There are 3 ways to turn a row about zero (a turn may also mirror it). The second row of each pair is the first, turned, with some noise. The first 27 pairs use one turn. New pairs use 2 turns, one after the other, and a turn may come again.
Some pairs, each with its turns in order after it:
[  7   1 -11  20  21  17   2   8]
[  7 -16   4   2   1 -24   4  22] | Q653

[ -5  13   6 -13  -4  -6 -13  15]
[  9  10   8 -10  13   9  -9  14] | Q818

[  3   0  -5 -22  19   2  11  -8]
[-12   5  -8  10 -23 -12  -9   4] | Q653

[  3 -19  18   6  16 -14   9  15]
[ 11   1   3  11  16 -11 -16 -26] | Q5

[ 11   4   7   6 -21 -13 -12   2]
[ 3 15  2 -8 20  8  8 -7] | Q653

[ -6   1  14 -15 -12 -15  14  -5]
[  1  20 -10   5  12  19   5  -7] | Q5

[-17  -4  12 -17   7  -3   8  -1]
[ -2  -1   0  -4  21  16   4 -11] | Q5

[ 21  17   3  15  15 -17  19 -22]
[  1  23   9   0  -8 -25  23 -17] | Q5

[-16 -21  -2  14  11  18  -5   2]
[ -3 -30   2  11   5   5   3  15] | Q653

[-14  -2 -16  12  -3   5  19  -3]
[-11  -5 -16   3   3 -23  -3   0] | Q818

[  5 -10   3  12 -13  17 -22 -22]
[ -9   2  26   7 -12   1 -10  25] | Q5

[  0   5 -22   5  15 -13  -5  16]
[  1 -11 -17 -14   2 -23  -3   0] | Q5

[ -2  14  -7 -14   8 -12 -22 -22]
[ 18   8  24  11 -16  -4 -11  10] | Q818

[  5   3 -17  -6  -9  17  18  -5]
[19 -9  3  0 -9 10 22 10] | Q5

[ 21   4  -8   4 -15 -10  -1 -22]
[ 12 -15  -6   1 -29   6 -10  -4] | Q818

[-18   3  17  -1  22 -10  -6  -5]
[ -5   2  27  12 -17  11  -3   7] | Q653

[  7  -7 -10  -1 -13  -8   5  -9]
[11 14  1  2  0 -2  3 13] | Q5

[  6  11 -19 -19  19  15  15  20]
[ 16 -15  -1  -6  21 -13  23  21] | Q818

[ -7  17 -13   6   9 -22   1 -19]
[-13   6  17 -14 -17  -9  16 -14] | Q653

[ -6   0 -20  17   1  22  -1 -16]
[  7  -9  23 -18 -15   0   7  13] | Q5

[  6  -9  18 -15  17  17 -15  -5]
[ 13  15  15  12   7  11  20 -11] | Q818

[-21 -12 -13   8 -21   7  15  -7]
[ -8  -1 -27  12   6 -16 -17  -7] | Q818

[-18   3  21   3  12  11 -20  -4]
[  3  -2  15  10 -12  22   6  20] | Q653

[ 13  -4   7 -17  21  16   4  18]
[  3   5 -12  22  -5 -14 -15  19] | Q653

[  5  22   9  -7  -5  -9 -11  18]
[23 25  6  5  0  2  5 -3] | Q653

[ 21 -12 -18  -9  16 -17 -15 -11]
[  7 -27  26  15 -13   4   0   1] | Q818

[ 13  -1  14 -19   3 -22   7   4]
[-2 -4  5  4 -5 27  6 21] | Q818

New pairs. What belongs after each?
[ 22  14 -15   7  13  14   5 -10]
[  7   6 -36  -5  14  -1  -1  -3] | Q653 Q5

[ 15  16  -8  -4 -20 -11  -7  17]
[20 -7  9  8 20 14  6 -7] | Q818 Q818

[ 16  -2 -18  -9  -3  20 -19  -5]
[-24  -8  -7 -12  22  11  -2  -1] | Q5 Q818

[-6 -3  9  3 17 20 -3 18]
[  9  -1   5   4  29 -11  -3   6] | Q653 Q653

[ 22  13 -18  -2  -5 -10   2 -21]
[-10  -9 -18 -19  -1   4  -2  25] | Q5 Q818

[ 18  -1  -3  -7  22 -21  21   5]
[ -4  16  29   0   1  15  15 -12] | Q653 Q653

[  0 -21  12 -12 -10  13  20 -15]
[  5   6  -7 -17  -8   1  31 -17] | Q5 Q818

[  1  21  20  14  -9 -17  18   1]
[  0 -10 -28 -12  -3  23   4  14] | Q818 Q5

[-11  -4  12  10 -20 -10  -7   5]
[ -6 -12  22  11   2   3  12  -4] | Q653 Q5

[  1 -18  18 -14  10 -15  -3  -4]
[ 19 -17   5 -12  -1   8  -5  15] | Q818 Q653

[-19 -21  -7  14   5   9  11 -21]
[ 15  -5  11  -1  21  18 -23   8] | Q653 Q5

[-14 -17  -6  -4   0 -19  10  17]
[-17  12  -7  11  -2 -17  17  13] | Q5 Q653

[-13  21 -11  14  -3 -18   4  21]
[  2  -2  -6   8 -30  22  12  -2] | Q653 Q818

[-10  -3  12  -9  -4  -3   4 -18]
[-8 -8  6 -2 -6 19 -2 12] | Q653 Q5

[ 13   8  14  20  21  20 -14 -12]
[-25  26 -10   9 -10  16 -13  -4] | Q5 Q818

[-12  16   3 -17 -12  21  18   3]
[ -4   9 -31  -6  17  -4  15  -3] | Q653 Q653

[-10 -16 -17  15 -13  11  -9 -16]
[ 24 -13  11  -5  19   9   2   0] | Q653 Q5

[-22   7  -9  13 -21   4   9   1]
[-23   2 -24  -1   3   2 -12   7] | Q653 Q653

[  4  17  -1  21  -5 -14   6   4]
[ -3  15  -7 -15  -4   5  10 -19] | Q5 Q653

[ -8   1 -16   5 -11  14 -12 -20]
[-11  22   3   3  -6 -22  -2  13] | Q818 Q5

[  9 -10 -13 -12 -21 -18  -3   7]
[ -2 -20  13   8   3  -7 -20  15] | Q818 Q5

[-15  -4 -14 -16   2 -14  -9 -14]
[ -4 -22 -12  -4  15   0   9 -13] | Q5 Q5

[ 17  17 -14  13   0 -13  13 -22]
[  6  24 -26  -1  -4   5  18 -13] | Q5 Q5

[-13   9 -20  14  21  20 -12 -16]
[ 36   6 -13   7   2  17 -12 -10] | Q653 Q5

[-21 -20 -16  15  15   1 -15  -5]
[-12   0  35  -2  -2  16   1  -3] | Q818 Q653

[ 17  21  -1  19 -19 -21  12   6]
[  5   0 -32  18   2  15   8 -17] | Q818 Q653

[  7 -18 -18  20  12 -11   0 -11]
[-11  16 -19  17  11 -12  -1  -9] | Q5 Q5

[ 17 -18 -22 -19 -13  21   0  -4]
[-28  -9  -1  -6  21 -22   3  17] | Q818 Q653

[  8 -13  21 -16 -11  -4 -12  -2]
[  9  -9 -10 -12   0   1   7  28] | Q818 Q653

[-18  10 -20   4  12  -2 -10  -3]
[-11  15 -13   6   9  -9 -12 -13] | Q818 Q5

[ 13  19   1   1 -21  22 -13  19]
[ -4  -6 -21  -5  18  -8 -26 -20] | Q5 Q818

[  4   3  -9 -16 -20 -15  -1 -13]
[  8 -11   7 -13   9   4  -8 -23] | Q818 Q818

[ -3  10   0   6 -14 -11  21   1]
[-19  20  -8   2  -7   9   5   3] | Q653 Q653

